The first 6 rows are patterns. Each new row is the sum of 2 different patterns, raised or lowered, with some noise. Before adding, each is slid sideways (what falls off one end comes back at the other) and multiplied by a number that may be negative. Names go in the order of the patterns.
Known rows, each followed by the names of its patterns:
[  7  -5  19 -18   1  -3   2  12  36 -11  21  -4  -9   7   5   5 -13   2
   7   7  13  -5 -12  -1   1 -26  22  -9   3   9  12 -14   3  34  -7   5
  -4 -19 -13] | foseb
[  1   4  10   4  33  15  -5 -13  -2 -34 -15  12 -10  19   5  29  -9   2
 -34   7  25  22  -7 -31  -3  -3   0 -11  -7   4   2 -36  -9  15  11  20
   1   5   9] | gifuv
[  4  -6   8   1   7   7  16  -4  -5  11 -12 -18  -6  -1   7   3  -8  -2
  -3  -7  -4   6 -27  13  17   1   7  37   8 -15  -3   9 -32  11 -23 -18
  10   2   3] | loduf
[ 22   4  -7  18  16  24   7 -27  -6 -18  -5  14   8 -25   5 -12  17  -1
 -12 -22  12 -17 -26 -11  -2  -4 -28  18  -2 -13  11  13   1  15 -14 -16
  -1  -7  20] | Vumor
[ -5  13  -6   2   1  13   9 -17  -2  -8 -16  15   5  13  -6  -1   2   4
   5  -8  -2  18 -17  16   6 -19  -5  14  10  10  31  -7 -11  11   4   2
   4   7  18] | laza
[ -6   4  13  -1 -20  12 -20  -3  -8   5  -6   1   3  -2  -8  -6  -7  23
  -6 -11 -14  -7   9 -21  16  10 -13  -9  -1  -1   2   9 -10  -3  -2 -14
  19 -12  26] | pev

New rows. What belongs after each?
[ -9 -37  12   6  22  -4 -37 -37  -2  24 -16 -14 -22  -2  20  -3   8  26
  -7 -20   6 -23   4 -19 -10   5   9 -21   6 -10  -7   1   8  18   7   8
  -4  -5 -28] | gifuv Vumor
[ 34 -11 -24   6 -13 -36 -10  18   1  -6  33 -10  21  16 -10  11  -4  -6
   1  -8   4 -14   3  -9  -1   2  -8  12  20  12  -1  -6  -2   3  12  -1
  21   3  -3] | loduf pev
[-15   6  14  -2 -13  26  32  25   6   9  33 -12   6  20  -4  13  12 -13
   6  15 -17  -1  -7 -22  11  12   5 -17 -16 -25  30  23  32   3 -29  -6
  22  -2   6] | gifuv Vumor
[50 29 28 22 24 32 22 34 29 36 23 52 11  9 37 26  1 29 34 29 15 60 20 49
 43 18 32 27 17 43 15 25 33 26  7 28 28  5 43] | loduf laza
[ 20   2  24   3   8  14   1  -4  18 -10  11  10  13   4   6   9  10   3
   4   6  26   2  11  -8  -4  15 -10   5  12   4   2   5  20   5  24   8
   1   6  -3] | loduf pev
[-20  27  -2   6  -1   0 -14  16  -9  -8 -19   2  -6 -23  20 -11  -6   2
   2   8  -4  18 -20  -3   4 -37   2  14 -18   7 -17  -1  -2   9   0  26
 -11   4  12] | foseb pev
[-17 -12  -3 -25 -24  -4 -37  -3   2 -11  -1  15  -1 -32 -16  -8 -37  -1
 -44 -32 -10 -21  -5 -10 -14 -10 -15  -8  -7   2 -22 -20   3 -34 -23 -17
 -25 -12  -4] | loduf laza
[ -7   4  -6   4 -15  11 -10   5  20   4 -12  19   2  -1  19   6 -14   2
   6 -19  12  33 -16  10   3  -2  -6   0   9 -26  16   2   8   8   7  17
  12   1  32] | foseb laza
[-23   0 -17  25  -3  13 -18 -15 -27  14  17  13  16 -51   2  -9 -13 -24
   4  -3 -36 -26 -16  12  24  26 -10   4 -16  14  -2   7  -3  13 -26   3
 -34  -1 -23] | foseb gifuv
[-28  -9 -13  -9 -16  18 -18  10 -14 -27   3 -18 -16 -18  -8  -8  -8  -4
 -23 -19 -12 -11 -28  -5 -16 -25  -3  -6 -32 -11  24 -26   1 -16 -25 -27
  -5 -18   0] | foseb pev
[ 50  23 -16   3  -2  17  18  -2  -2   6   3 -18   1 -12  19  32  25  29
  27  33  13  -2   1 -36   5  15  38  23 -31  -9  15  42  25  48   0  41
  13  -3  17] | foseb gifuv
[ -9  31   3  -6  25  36  15  22   9  12  10  25  19  41   3  12  23   7
   8  32   9  33  16   5  19  17  13   5  22  -3  30  37  14  15  47  23
 -11  26  18] | foseb loduf
[ 22  11   9  -5 -10   7   2  -1   4   4   5  -1  -7  -6   6   9   9  21
   3  -3   4 -12   7  -7  11   0  17   1  -6  -5   3  16  11  -3   8  10
  -1  -2   8] | gifuv laza
[-50 -54 -39 -30 -32 -61 -20 -21 -56 -12 -18 -45 -24 -33 -37 -26 -15 -22
 -24 -21 -35 -17 -17  -9 -13 -56 -27 -52 -36 -22 -17 -45 -41 -44 -26 -45
 -31 -46 -13] | Vumor laza
[  4 -37   7 -25  10  10  -6  -6  -5  18   2 -17   9 -19   1  25   7 -10
  15 -23 -14   4   2 -16   9  -1 -28   3 -16   8   8  17  -5   5 -23   9
  14   7   6] | foseb laza
[ 17  35  21  18   6  45   3  -7  11  29 -20  -6  20   1   3  40  -4  34
  27  -5   8 -12  -1  21  13  12  27  15 -12  21   4  -2   5  35  16  34
   1  -7   6] | gifuv loduf
[  7   9 -12 -35 -20 -33 -20   4 -27 -23   5 -22   6  16 -16 -42  -5 -20
 -58 -12 -32 -30 -27   4 -12 -20  -8   3 -10   4 -17 -13 -16 -21  11  -4
 -23 -22   2] | loduf Vumor
[-14 -36  -8   3  -4   4  -8 -17 -16 -12  -2   6 -19 -13   4  18   7 -15
 -42 -12 -13 -13   2  -4 -27  -3 -23   3   4 -17 -35  -5 -34 -33 -22 -16
 -14 -36   1] | gifuv Vumor
[  5  18   7 -16   8  10  12  22  24  -7  19 -20  24   5   2   7  11 -22
  26  -4  15  12   6   3   3  18  11   7   8 -13  15  21  17  11  20   5
   5   0   9] | foseb pev
[ -2   4   6   6  -8   8 -11   9   4   0   0   1   2   4  -3   8 -15   8
   7   9   0  -5  21  -5   1  17   0   0  -3   4  -2   6   2   0  12  -6
   1  -3  -2] | laza pev
[ -7  44   0  31  35 -15  16 -15  10  11  -8   8  18  -7   8  14  18  -5
  25  24  11  11   9  10  21  -8  15  23  22   9  26  13 -20   0  13 -18
   2  23   9] | loduf pev
[ 46   6   3  29   9   4  13  18  31  11  19   8  13   9  21  24 -17  20
  19   2  28  41  28   0  11  21  -3  24  -7   1  33   2  28  20  -4  14
  25  25  26] | loduf laza
[  7  -1  -1 -13  -1  24   6   9  30 -20   4  -9   3  -2   9  -1 -17  14
   3  -7  27  -2  -6  20  -2   1  -5  -3 -22   3  -6   1 -10   3   5  -6
 -14   4   0] | foseb laza
[ 21  17  25  16  26  13   6  33   1  17   9  17  28  18   0  21   3   9
   8  23  -8  26  30  15  16  41  18  17  10  16 -14  20   4  -9  32  23
  11  14  11] | loduf pev
[ -4   1  -3  16   6  22  15 -12   2   9  18   4  14   6  -1  14   3   8
  30  16  -2   5  -9  14   5   5   6   1 -11   9 -15   2  13  10   6  20
  19   2   9] | foseb gifuv
[  2   9  -7 -15   1  -4  -4  -9  -4 -12   1   6  -2  -6  10 -19  14  -6
 -13 -15   3   0 -32   9   0  -6   5   5  -6   2  -9   4  -5  -1  -9  -1
 -28  16 -18] | foseb pev
[ -9   2 -21   5 -15  12  -4  20  -3 -13 -11  -1  18  11  -8   8  10  -7
  -5   6  27  10   7 -11 -18   5  -1  -5   1   1   3  -5 -14 -13   4   8
   8  26   0] | gifuv laza
[ -1   5  -7  -6  -1  -7   7 -15   3   5  25 -12  -5  13 -23 -20  17   3
 -25   2  -9  -8  18   8  -6  11 -33  19 -26   3  -9 -22 -26  21 -26  16
   5  -1 -11] | foseb pev
[ -2  15  -1   4  -5 -18 -14  11  -2   1   0 -12  -7  16  12  15 -16   8
 -27  -1  14  -5   1 -12  -1   0  -9  12 -14  -5  -2   0 -30   8   6   4
  12  21 -22] | foseb laza
[-11   5 -31 -30  -6 -18 -24 -27   1 -10 -14  18   5  -1  15 -19 -18  -9
 -10  -3 -23 -10 -11 -11 -14 -11 -15 -18  -1 -15   8 -16 -13  -7   2 -17
  -6  15 -11] | foseb loduf
[  8   3   5   5  11  11  12  23   0 -14  -1   0 -28  -2  12   7  -2  35
  -1  23  16  -6   3  -9   9   5  -2   6   2  -9 -11  20   5  -4  13  12
   3   7  -5] | foseb loduf
[-27 -18 -22   8 -10 -50 -39 -26 -54 -40 -24 -26 -21 -31   7 -33 -26 -63
 -24 -10  -2 -35 -60 -24 -45 -22 -57 -32 -28 -36 -64 -25 -23  -6  -8 -24
 -28 -18 -29] | gifuv pev
[-26  10  14  17  28  36   0   5   3  23   9  13  11  12 -19  24  -9  12
  16  12  10  -5  16   2  -6  13   3  20  14   8   9  28  -3   9   5  12
 -10  27  10] | foseb laza
[-41 -19 -24   7  -2 -15 -34   2 -26 -38 -21  -4 -36 -21  25  -8 -13  38
  12 -20   4 -12 -52   2 -36  -6  22  -2 -10  14   3  22   0 -26  -6 -10
 -15   1   9] | loduf Vumor
[  1  -4  -3   7  13   1  17  18   9   4  17   2   7   1   6  20  -2  13
  38 -12 -13   6   2 -22   7  15   9   0  26  11  21  41  -5   9  14   4
   0   9  -6] | loduf pev
[ 20  -5 -23   3   1  26  32   0 -15  17  18   0  27 -29  -1  -6   8   2
  10   9   0  -4  13 -15 -21 -11   7   3 -37  -7  -4   0 -13  49  -9   9
   8   5   9] | foseb Vumor
[ -7 -40 -17 -23 -14  -9 -29 -32 -23 -17  -5 -19  -2 -36 -13   6   0 -26
 -43 -31 -56 -16  -1 -23 -38 -17 -30 -14 -34 -23 -44  -6 -31 -36 -37 -29
  -7 -34  -1] | Vumor laza
[ -9 -35 -25 -15  -7 -26 -24 -24 -15  -9 -11   6  -4 -11 -15   6 -11  -4
 -19  -6  -2  16 -12  -3   0  -5 -23 -15  10 -26  -2  -2  -7 -22 -11 -33
   0   9  -2] | gifuv Vumor
[-16 -18 -10 -20 -17 -12 -29 -15 -14   5   1 -14  -2   2  -9   0  -9 -13
   9  -4  -3  -6  -8 -31  -9   4  -4   4 -18   4 -21 -10 -21  -2  -6   5
 -18 -19 -11] | gifuv Vumor
[ -5  -8  -6  15  -1  -2  -8 -12 -16   2 -11   2   3 -11  10 -13  -8  -5
 -10 -30 -15   8   4  -9  14   1   0  11 -11  -9 -11   0   0 -24  -1 -11
  -6  -4   4] | foseb loduf
[ -2  -1 -17   8  -3 -12  -2  30  -9  38 -17 -10  12  -6   1  32 -14  -7
  10  20  17   8 -22  -7 -23  -9   8  30 -28  -3 -23  10   9 -30  -4  21
 -26 -32 -10] | Vumor pev
[ 15 -13 -20 -15 -27 -13   9 -24 -17  -2  -7  -9 -18  -4 -12   0  -3  -3
 -10 -14   8   1  -3   0 -20 -10 -13   2  -7  -8 -10 -13  -1   0 -32  15
 -11 -10  14] | loduf laza
[37 13 37 27 28 35 30 18 28 35 13  7 27 16 -3 20 36 23 16 45 31 40 33  9
 20 28 10 39 25 17 15 20 12 30 35 11 33 38 22] | loduf pev
[ -3  23   0   0 -11  11  -6  -9   0   8 -15 -13  24  13   0   6  28  -6
   9   4   0   3   0  17  13  14   1  18  25   8  18 -33   4 -12  -7  15
  24 -22  23] | Vumor pev
[  4  11  -2  10 -22 -12   1 -13  26  32   7  -5  13  13  28   9 -23  -1
 -14  -9  29   0 -34   4 -15  -6  -6  -3 -19   6   3 -31   4   9  -9 -27
  15  -4  -8] | loduf Vumor
[ 5 17 17 -4 22 -3  3 26 19 21  2 14 26 24 23 14 40  1  4 31 12  2 11 12
 13 23 10 14 21 -3 19  3 -1 21 19 16 32 34 33] | loduf pev
[-38   1  -3   4   1  24  -2  19 -32 -12  20  15  24  -7   7  14   8  16
   7  -4  30  16 -22   8  -7 -25  -4  22 -18  21  33  21  -1   1 -42  -2
  29  17  12] | foseb gifuv
[-12  -9 -13  26  -7   5 -11 -13  -2  -5 -11 -13 -10   3   0   4 -16 -19
   4  -2 -20  20 -20  -6  -5   7 -15  -5  18 -13   4  -7 -30  -6  -9 -12
  20 -15 -13] | foseb laza
[  1  10   1  19 -30  -3  30  22  32  16  14  24  13  20  25  23  40  23
  13  -4   3 -21  -2  26   5  26  17  36   1  12 -15   7  41  39   6 -12
  26  14   6] | gifuv loduf
[ 27  17  10  14  35  13  29  14  10   4  16  26  48  14  27  15   9  18
  19  27 -10  29  36  23  32  42  16   7  17   7  11  19   3  12  34  10
  22  45   9] | foseb loduf
[-17  -2   3 -17 -14  -3  -5   5  -5  -2  -1 -14 -12  10 -10  -1 -16 -18
  -3  10  -6   7  25   9  -8   2   3 -17 -15   6 -11   4  -8 -23  -5   7
  10   1 -15] | gifuv Vumor
[  8  16  -2 -11  -4 -28  -6  -4  -8 -16 -15  -4  11  -4   4  -4   7  -9
   4 -14   0  -4 -16  17  17 -17   1  11   4   1   7   7 -15  -2  -4   5
 -17  15 -15] | Vumor pev
[  6 -12 -19   2 -45 -33   2 -21   2  -8  13 -11 -15 -34 -12   7   4 -12
 -34 -27 -18 -18 -32 -11  -8  -6 -47 -21  -1  -3   5 -18 -11   2 -24  -2
  -2 -22   9] | gifuv laza
[ 34  14   3  35  32   6  46  -6  -1  32  15  27  32  14 -10  41  42  33
  24  -9  10  -4   0  35  16  -1  23   7  25  11  20   0  35  14 -16   5
   7  18  -7] | Vumor laza
[-13 -15  16 -35  -4  -6  14  12  50   7   2  31  -9  -2 -24  30 -14  36
   4 -31 -29   7  20  14  16   2  17  -6 -19  -3  41  -4 -24 -27 -24  19
   1   7   5] | gifuv Vumor
[  8 -12  34   8  15  21  24  14  11  42   3  16  10   8   8   6   7  20
 -10  22  14  21  16  35   6  29  13   1  15  26   4  13  18   4  13  28
  15   8  31] | foseb laza
[ 15  -6   0  -8  -5  14 -17   7  -2 -18 -17  11   8  -3  27   8  -3   7
  -4  -2   8   4  12   3  11  -9  21 -10  -7   4 -16 -32 -12   1   9  -5
  31 -13  16] | loduf laza
[  7   8  15 -15   3  -2   5  13  13   4   2   8   5  -4  20  -6   5  22
   6   9  -9 -12 -19   8  -6  -8  11   6  -2  17 -16  22   5   5   3   3
  -7   1  15] | loduf laza
[  1  21  22  17  -3   3  15  -3  -3  11  13  15 -29  26  19  15  22   8
  31   2  -8  14  18   6  22  20   3  16  23  20  36  -5   6 -19   5   3
   4  14  15] | Vumor pev
[-12  -3   4  13  36  -4  26  13  13   4  17   7  24  17  10   3  10 -36
   1  22  12  23   1  43 -15  -2  -4  17  22  20  -1 -22  13   7   7  11
 -15  20 -16] | gifuv pev
[ -1   8 -18  -9  -4 -12  -9   7 -13  -5 -11  -6  -8  -6   0  13 -14   6
 -12 -11  -5  -1  -2 -20  -8  -8 -11   3  -7  -8 -10  -8 -18   3 -10 -10
  -5   4 -20] | foseb laza
[ -5   2 -11   7 -19   3  -3  -4  -4  17 -13  11   0   9  -2  -4  -4  -8
  -8   9   4   8 -20   1   6   9   4 -12  12  -6 -16  13   6  -9  -4   2
  -5   9  11] | laza pev
[ 10  15   6  -6   5  22  -8  25 -15   2  24  22 -11  10  15  -7  12  15
  15  -8   5  11  -4 -14   8 -13  17  14   6   2 -12   3   5  14   4 -14
 -12  -8  25] | Vumor laza
[  4  -2   9   2  -5   5   6   2  -5  21  -4 -16   3  -9 -29  -7  16   5
 -15  22 -13  10  18  -7   2  -6  -4   4  -5  -1 -10  -8  -6  -6   9  -7
   0  10   9] | loduf laza
[-15  10  10 -13  13  -1 -15 -14 -15 -32 -23  -5 -25   6  -2   4  -6   5
 -28  -4   4   5  -8 -29  -9  -6  -6 -21   5 -14 -19 -34 -18 -22  -7  15
  -6 -11  18] | gifuv loduf
[-15  17   3   3 -20 -17  29  11  24   5 -10   2  32 -18  13  -1  14  30
  27  -2  28  31  19  14  14  51  -2   6  11  -4 -23  -3  -2  14  31  11
  29 -17 -13] | gifuv Vumor
[  6 -12   5  -4  19 -24  11  12  -2   0  10   9  -5  -1  10 -12  -8  -4
 -14   7  12   2   5 -28 -15   1   9 -11 -18  -7 -15   8   8  13   0 -12
  -9   8  -1] | Vumor pev
[55 31 30 47 40 62 34 31 29 38 19 19 32 26 48 18 71 20 38 16 48 41 51 54
  5 35 28 19 16 34 34 50 -6 28 42 44 57 61 29] | foseb gifuv
[ -2 -11  14   7   4   3   7  16   8  13  -8  -2   0  19   2  -7   4 -11
 -17  16   7  16   0  -3   4   6   2   3  -4  31 -18  20  14 -16 -11  21
   3  10  29] | laza pev
[  7   5   5  -2   8  19   3  -9   4   0   5   9  -5  22 -15  -3   8   8
   8  17  -3   5   6   1   6  12  -7   4 -12   9   2   0   1   9  -5  14
  -7  16  -4] | foseb pev
[ -4  20 -26  -6  -2 -31   6  21   3  10  -3 -30 -15  11 -20 -19 -25  -7
  34  -1  23  -3 -17 -10  30  -4  -3 -22  -8  -2  27 -12  21  18   5   0
   3  27 -27] | Vumor laza
[-20 -23 -24 -24  -9  -9  -6  12 -13   5 -20 -15 -31  -2 -28 -35  -6   1
 -12  -8 -11 -14   8 -26   5 -13  -3 -10 -24 -42  16 -24 -15  -9 -27 -16
 -18  -5 -13] | foseb gifuv
[  9 -14 -32 -15  -6  -6 -29   7  -8  -7  -5  15   0  -1 -21 -11  -2  -6
  31  11  -9  -5  13  10  19   6 -20 -13 -16 -13   8   2 -21   5 -27   8
 -11 -25 -16] | Vumor laza
[ 17   7  25  14  43 -23  31  16  10  10  -5  10  -8   9   7  11  22   3
 -25   2  16 -14  41  -2  13  20  20  -5  16  43  18  20   0 -19  -7  -4
  -7  32 -17] | foseb gifuv
